The first 8 rows are patterns. Each new row is the sum of 2 different patterns, raised or lowered, with some noise. Before adding, each is slid sideways (what falls off one end comes back at the other), maybe read backwards, and multiplied by a number that may be negative. Names go in the order of the patterns.
Some rows, each with the names of its patterns after it:
[ 0.01 -0.33 -2.04 -0.59 -1.46 -0.62  1.21  0.95 -0.65 -0.06  1.13 -0.15
 -0.87  0.06  1.65 -1.36 -0.76 -0.10 -0.37 -0.58 -0.52  1.27 -0.89  1.27
  0.21 -0.90 -1.06 -0.83 -0.39 -0.88  0.74  1.43 -0.95  0.42 -0.26  0.92
  1.12 -0.07 -0.13  0.74  0.54 -0.67]	k_909
[ 0.96  0.70 -0.69  0.53  0.86  0.21 -1.18 -1.89  0.61 -1.03  0.78  0.70
 -0.31 -0.99  1.12 -1.62 -0.36  0.62  0.97 -1.24  0.31  1.42  1.54 -0.31
  0.86  1.43 -0.24  0.31  0.97 -0.57  1.30 -0.76 -0.78 -0.36  0.04 -1.23
  0.62  0.02 -0.86 -0.83  0.04 -0.75]	k_667
[ 0.89 -0.19  0.61  1.03 -1.59  0.45 -0.88  0.41 -0.53 -0.56  1.15  0.83
  0.26  1.57 -0.90  0.02 -0.36 -0.23 -0.81 -1.51 -0.54  1.95  0.81 -1.10
 -0.68 -0.96 -0.03  0.76  1.39 -0.70  2.10 -0.19  0.58  0.66  0.93 -0.53
  0.45  0.22 -0.69 -1.85  0.95 -0.21]	k_535
[-0.38 -1.22 -1.15  0.30 -0.44 -1.22  0.21  0.15 -0.07 -1.64 -0.01 -1.07
 -0.09  0.31  1.15 -0.18  0.13  0.34  0.02  0.58 -1.65 -0.05  1.93  0.58
 -0.27  0.16 -0.55  0.13 -0.48  0.17 -1.51  0.01  0.80 -0.58 -0.25 -0.36
  0.71  0.49  0.73  2.59  2.03  0.24]	k_728
[-2.50 -0.64  1.06 -1.23  1.02  0.44  0.00  0.02 -0.68 -1.46 -0.24 -0.11
 -0.33  0.00  0.05  0.31 -0.36 -0.20 -1.16 -2.02 -0.46  0.88  0.29 -0.59
  0.15  1.52 -0.39 -0.02 -0.57 -1.34  0.15 -0.74 -0.28 -1.28 -1.46  1.05
  0.19 -0.89 -1.67 -0.92 -0.46 -1.48]	k_834
[-1.50 -0.10  0.20  0.24  0.49 -1.22 -1.13 -0.51  0.62 -0.06 -1.30 -0.08
  0.63  0.36  0.17 -0.08 -0.26  0.17 -0.25  0.07  1.44 -0.01 -0.37  1.08
  0.26 -0.76 -0.12  0.43 -1.15  1.97 -0.36 -0.99  2.34  1.18 -1.59 -0.94
 -0.83  1.21 -0.13 -0.52  0.01  1.60]	k_7
[-0.17  0.21  0.19 -1.79 -0.96  0.76  0.08  0.25 -1.16  0.28 -0.56  1.04
  0.29  0.47  1.34  0.29 -0.17 -2.06 -0.28  1.56 -0.30  0.22 -0.78 -0.29
 -0.81  2.85  1.59  0.11  1.19 -0.90 -0.91  0.87 -1.13  1.47  1.07  1.10
  0.04 -0.92  0.88  1.95 -1.13 -0.08]	k_203
[ 0.20 -0.90 -0.37 -0.46 -0.52 -0.83 -1.03 -0.03  0.81  0.28 -2.04 -0.14
  0.60  0.67 -0.10  0.70  2.23 -0.28 -1.81 -0.14 -0.21 -1.03 -0.37  1.53
  0.87 -2.39  1.47  0.37 -1.11 -0.14  0.44  0.78 -0.35 -0.12 -0.46  0.37
 -1.14 -0.32 -0.75  0.60 -0.96  0.37]	k_945

New rows. What belongs after each?
[-1.66  0.01 -1.58  0.43  0.65 -2.89 -0.01 -1.02 -0.28 -2.21 -2.81  0.72
 -0.81 -0.04  1.13 -1.88 -1.57 -0.37 -2.28 -1.86 -1.84 -0.66  0.12  0.15
 -0.85 -0.32 -1.98 -0.22  0.90  0.31 -1.29  1.84 -1.44  0.66 -0.75 -0.56
 -1.61 -0.38 -1.55 -1.04 -2.61 -0.58]	k_667 k_535
[-0.43 -0.66 -0.39  0.45  0.30 -1.01  0.44 -0.56  2.13 -0.55  0.07 -1.47
  0.38 -0.42 -1.87  0.37  0.84  1.99 -0.27 -3.49 -2.13 -1.15  0.03 -0.59
  0.74 -2.93 -1.36 -1.10 -1.50  1.79  0.43 -0.82  0.69 -1.35 -1.49 -1.18
 -0.84 -1.03 -1.17 -0.92  0.30 -0.31]	k_728 k_203
[ 0.05  1.88  0.36 -2.15 -1.42  0.48 -0.23 -1.12 -0.14  0.80 -0.38 -1.17
  1.09  0.14  0.10  0.22  0.50 -0.02 -1.68  0.30 -2.56 -1.32  0.51  0.92
  1.06  0.60  0.50 -0.78 -1.09  0.57 -0.73  0.00 -0.40 -1.35  0.31 -0.10
 -1.09 -1.23  0.45 -0.32 -0.11  1.82]	k_909 k_728
[-0.21 -1.31 -0.63  0.19 -0.60  0.44 -0.03  0.09  0.30 -0.01  0.22  0.51
 -1.62 -0.31  0.46  0.71 -0.03 -0.03 -0.60 -0.84 -0.38 -1.62 -0.13  0.03
 -0.81 -1.57  1.34 -1.02 -1.26  0.27  1.19 -0.69 -0.09  0.28 -0.01 -1.88
 -1.19  0.53 -0.86 -0.23 -0.45  1.15]	k_535 k_945
[ 0.55 -1.85  0.63  0.01 -0.71 -0.88 -1.29  0.68  0.19 -1.15 -1.23 -0.91
 -0.92  0.10 -0.66  0.16 -1.03  2.02 -0.16 -0.63  0.87 -0.41 -0.29 -0.81
 -1.30 -0.78 -3.73 -1.75 -0.24 -0.06  1.37  0.70 -0.06 -0.95  0.51 -0.47
 -0.21 -0.50  1.82  0.02  1.02 -0.33]	k_535 k_728
[-0.10  0.63 -1.11  0.78  0.21 -0.62 -1.26  1.63  0.72 -0.59  1.13  1.09
  1.22  0.24 -0.23  1.44  0.18  0.28  0.65  1.50  0.67  0.38 -0.77  1.08
 -2.06  0.09  1.40  0.81 -1.40  0.14 -1.82 -1.16  0.13  0.35  0.77 -0.13
  0.21  1.49 -1.01  0.00 -1.31 -0.29]	k_667 k_945
[ 0.27 -0.21 -1.42  0.69  0.13  0.23 -0.15 -0.19  0.63 -1.04 -0.61 -0.68
  0.03 -0.65  0.89 -0.93  1.10 -1.37 -2.43 -1.11 -1.14 -1.63 -1.74 -0.64
  1.56  2.65 -0.81 -0.81  0.29 -0.89 -0.01 -1.55  0.03  0.04 -1.28  1.47
 -0.11 -0.41 -0.06  0.94 -0.57 -1.40]	k_728 k_834
[ 1.04  2.29 -0.14  0.80  0.89  0.52 -1.25  0.75  2.31  0.98  0.27  1.50
  0.07  0.96 -2.01  0.57  1.51  1.28  0.14  0.56 -0.26 -0.82  0.65  0.69
  1.35  1.16 -0.01  1.32  0.48 -0.51 -0.49  0.59 -0.40  0.91  0.68  1.27
  1.60  0.33  0.55  0.52  1.80 -1.49]	k_535 k_945
[-0.33  2.12  0.77  0.33 -2.56 -0.21  1.66 -0.36 -0.83  0.20 -0.26 -0.89
  2.32  1.07  0.79  1.67 -0.54 -1.27  0.72 -0.28  1.31  0.52  0.67 -0.12
 -0.79  0.89  1.58 -0.93 -0.18 -1.07  0.13  0.36 -2.29 -1.07  1.07  0.11
 -0.10 -0.35 -1.03 -0.34  1.50 -1.23]	k_7 k_203
[-0.71 -2.21 -1.42 -0.99 -0.77 -1.88  0.41 -0.76 -2.31 -1.85 -0.48 -1.32
 -2.05 -1.80 -0.80 -1.68 -2.10 -0.78 -0.99 -2.59 -0.54 -1.22 -0.13 -0.50
 -0.64 -1.33  0.07 -1.77 -0.98 -0.98 -0.31 -0.69 -0.68 -1.95 -1.74 -0.08
 -1.28 -1.39  0.01  0.91  0.68 -1.72]	k_667 k_728
[4.42 1.86 3.35 3.09 0.97 0.32 3.82 1.28 4.03 2.50 1.07 1.43 1.82 2.20
 1.17 1.85 2.84 2.36 4.44 3.34 3.30 2.10 2.33 1.40 3.00 2.93 1.95 1.11
 3.34 1.25 0.66 3.43 1.50 1.48 2.71 1.19 1.27 0.88 3.99 0.33 1.44 3.18]	k_909 k_667
[-0.40 -0.65  0.53 -0.14  0.13 -0.12 -0.17 -1.48 -0.50 -0.44 -1.89  1.83
 -0.98 -0.78  1.13  0.69 -1.36 -1.77 -1.53  0.31 -1.36 -0.38 -0.43  0.91
 -1.48 -0.14  0.44  0.00 -1.06 -1.82 -0.78 -0.49  0.48 -0.53 -1.84 -1.19
  0.35 -1.23 -0.24 -0.82 -1.00 -0.79]	k_535 k_7
[ 0.48  1.28  0.95  1.87  2.74  1.13  0.91  1.23  1.48  0.78  0.27  1.34
  0.92  1.78  1.39  1.23  1.30  1.20  0.98  0.67  1.29  1.05  1.02  1.35
  2.23  2.03  0.36  2.48  1.60 -0.38 -0.11  0.93 -0.10  0.27  0.93  1.28
  2.31  0.85  0.56  1.28  1.49  1.99]	k_909 k_834
[-0.71  0.05  1.49 -0.36  0.54  0.86  0.88  1.12  1.62  0.60  1.63  0.18
  0.00 -0.25  1.22  0.71  0.08  1.51  1.58 -0.56 -1.29  2.31  1.58  1.16
  0.89  0.60  0.19 -0.08  0.13 -0.38  0.03  0.95  0.92  1.55  0.64  1.21
  0.29  0.39  0.79  0.32  0.33 -0.13]	k_909 k_535
[ 3.08  3.83  1.80  1.12  1.48  1.80  2.91  0.45  3.15  2.23  2.37  2.95
  1.55  2.85 -0.88  1.02  2.33  2.00  0.67  2.90  3.56  2.98  1.69  3.95
  0.91  3.02  2.45  1.90  0.91  1.30  1.60  2.94  3.55  1.25  0.07  0.39
  2.28  0.72  2.13  2.40  4.13  2.22]	k_535 k_834
[-1.11 -3.26 -1.10 -2.21 -1.01 -1.01 -2.43 -1.88 -1.34 -1.51 -0.89 -0.37
 -2.74  1.02 -0.16 -3.42 -1.79 -3.24 -2.64 -3.63 -2.38  0.49 -0.08 -1.93
 -1.43 -1.26 -2.19 -3.93 -2.13 -1.04 -1.91 -1.88 -0.88 -2.12 -3.34 -2.71
 -2.32 -2.03 -3.22 -2.59 -1.50 -2.20]	k_834 k_945
[ 0.97  0.46  0.90  1.43  0.67  1.69 -0.23 -0.16  3.33  1.36 -0.72 -0.44
  0.19  0.73 -1.07  0.46  1.86  1.61 -0.12  1.28  1.00 -0.37  0.21  1.63
 -1.08  0.09  1.71  0.68 -0.48  0.02  1.21  0.90  1.01  0.26  1.30  0.91
  0.95  0.19  2.07  0.31  0.25  1.90]	k_7 k_945
[ 0.63  1.23  2.54  0.16  0.85 -0.99  0.16  0.14  3.38  1.11 -0.51  3.52
  2.74 -1.14  0.16 -0.54  1.06  0.75  1.02 -0.24  2.28 -0.72  0.13  0.33
  2.33  0.79  0.78  0.21  0.24  2.74  1.68 -0.52  2.21  2.76  1.47 -0.07
  1.75  1.23  0.72 -0.81  2.03  1.16]	k_667 k_7
[-2.66 -0.86 -0.39 -0.17  1.18  0.55 -1.11  0.59 -0.87 -1.20 -1.41  0.28
  0.63 -0.38 -1.19  0.82 -0.25  0.57 -0.21 -0.06  1.70  1.00 -1.22  0.13
 -0.68  0.72 -0.13 -0.26 -1.29 -0.14 -1.10 -1.74 -0.40  0.64  1.11 -0.13
 -1.13  0.92 -0.75  0.97  0.32  0.27]	k_667 k_203
[-0.24 -1.38 -1.25 -0.28  0.88  0.55 -3.21  1.00  0.54  0.25 -1.29  0.53
  2.44  2.30 -1.77 -2.22  0.63  1.35 -2.05  1.53 -1.32 -0.15  0.27 -1.46
 -1.24  0.42  1.83 -1.09 -1.48  0.51 -0.36  0.93  0.34  0.57 -2.90 -1.99
 -0.02  0.03  0.86  0.22 -0.33  2.03]	k_7 k_203
[ 1.98  3.33  0.85 -1.19 -1.64 -1.81  0.26  0.13 -0.11 -0.34  1.70 -0.25
 -1.10  0.46 -0.31 -0.50  0.65  1.22 -0.67 -1.28  1.03 -0.14  1.20 -1.70
  0.35  2.58 -0.63  0.11 -0.52 -0.24 -0.28 -0.83  1.04 -0.85  0.20  1.93
 -1.23 -0.24 -0.66  0.49 -0.13 -0.44]	k_535 k_728
[-0.67 -0.74 -0.14  1.97 -0.64 -0.76 -0.05  0.56 -0.54 -2.80 -1.67 -0.04
 -0.54  0.16 -0.74 -0.12 -0.78  0.20 -0.30 -1.25 -0.17 -0.07 -0.26 -0.84
  0.55 -0.56  0.48 -0.70 -2.67 -1.60 -1.02  0.36 -0.87 -0.97  0.48  0.17
 -1.89 -0.85 -1.00 -0.19  0.40 -0.83]	k_834 k_203
[-1.10 -1.25 -0.80 -2.82 -1.13 -0.72 -3.52 -1.58 -0.13  0.07 -0.37 -2.29
 -0.37 -0.36 -1.35 -1.82  0.79 -1.04 -2.01 -0.93 -1.31 -0.38 -1.08 -0.22
 -2.20 -1.31  0.26 -0.72 -2.26 -1.16 -2.30 -1.76 -0.86 -0.87 -0.72 -1.60
 -2.10 -0.78 -1.23 -2.09 -1.79 -0.99]	k_667 k_7
[ 1.40  0.40  1.16  1.48  2.42  0.28  0.44  1.19  1.70  0.34 -0.80  3.23
  0.18  0.46  2.94  2.10  0.15  0.60  2.96  0.90 -2.63  0.51  0.83  0.67
  1.46  0.75  3.25  0.79  1.23  2.13  0.70  1.30  2.06  2.73  1.96  2.05
  1.96  2.79  2.17 -0.75  2.58  0.08]	k_834 k_945
[-0.03  0.64  0.03 -0.67 -1.06  0.17 -1.30 -0.41 -0.94 -0.37 -1.26  0.27
 -0.57 -0.01 -0.17  0.95 -0.93 -0.09 -1.32 -0.50 -0.69 -0.56  0.35 -1.35
  1.24 -1.05 -0.85  0.12 -0.63 -0.80 -0.47 -0.53  0.25 -1.47 -0.50 -0.21
 -0.21  0.25 -0.05 -0.64 -1.03 -0.11]	k_535 k_945
[ 0.07  0.28  0.86  0.91  0.49  0.19  0.79  1.13 -1.22  0.34  1.61  0.68
  0.28  0.85  2.14  0.60 -0.10 -0.09  1.53  1.38  0.79  0.94  0.48  1.46
  0.50  0.13  1.03 -0.62  0.66  0.84  0.84 -0.21  0.84  1.32  1.05  0.14
  0.30  0.28  0.89  0.12 -0.25  1.62]	k_834 k_945
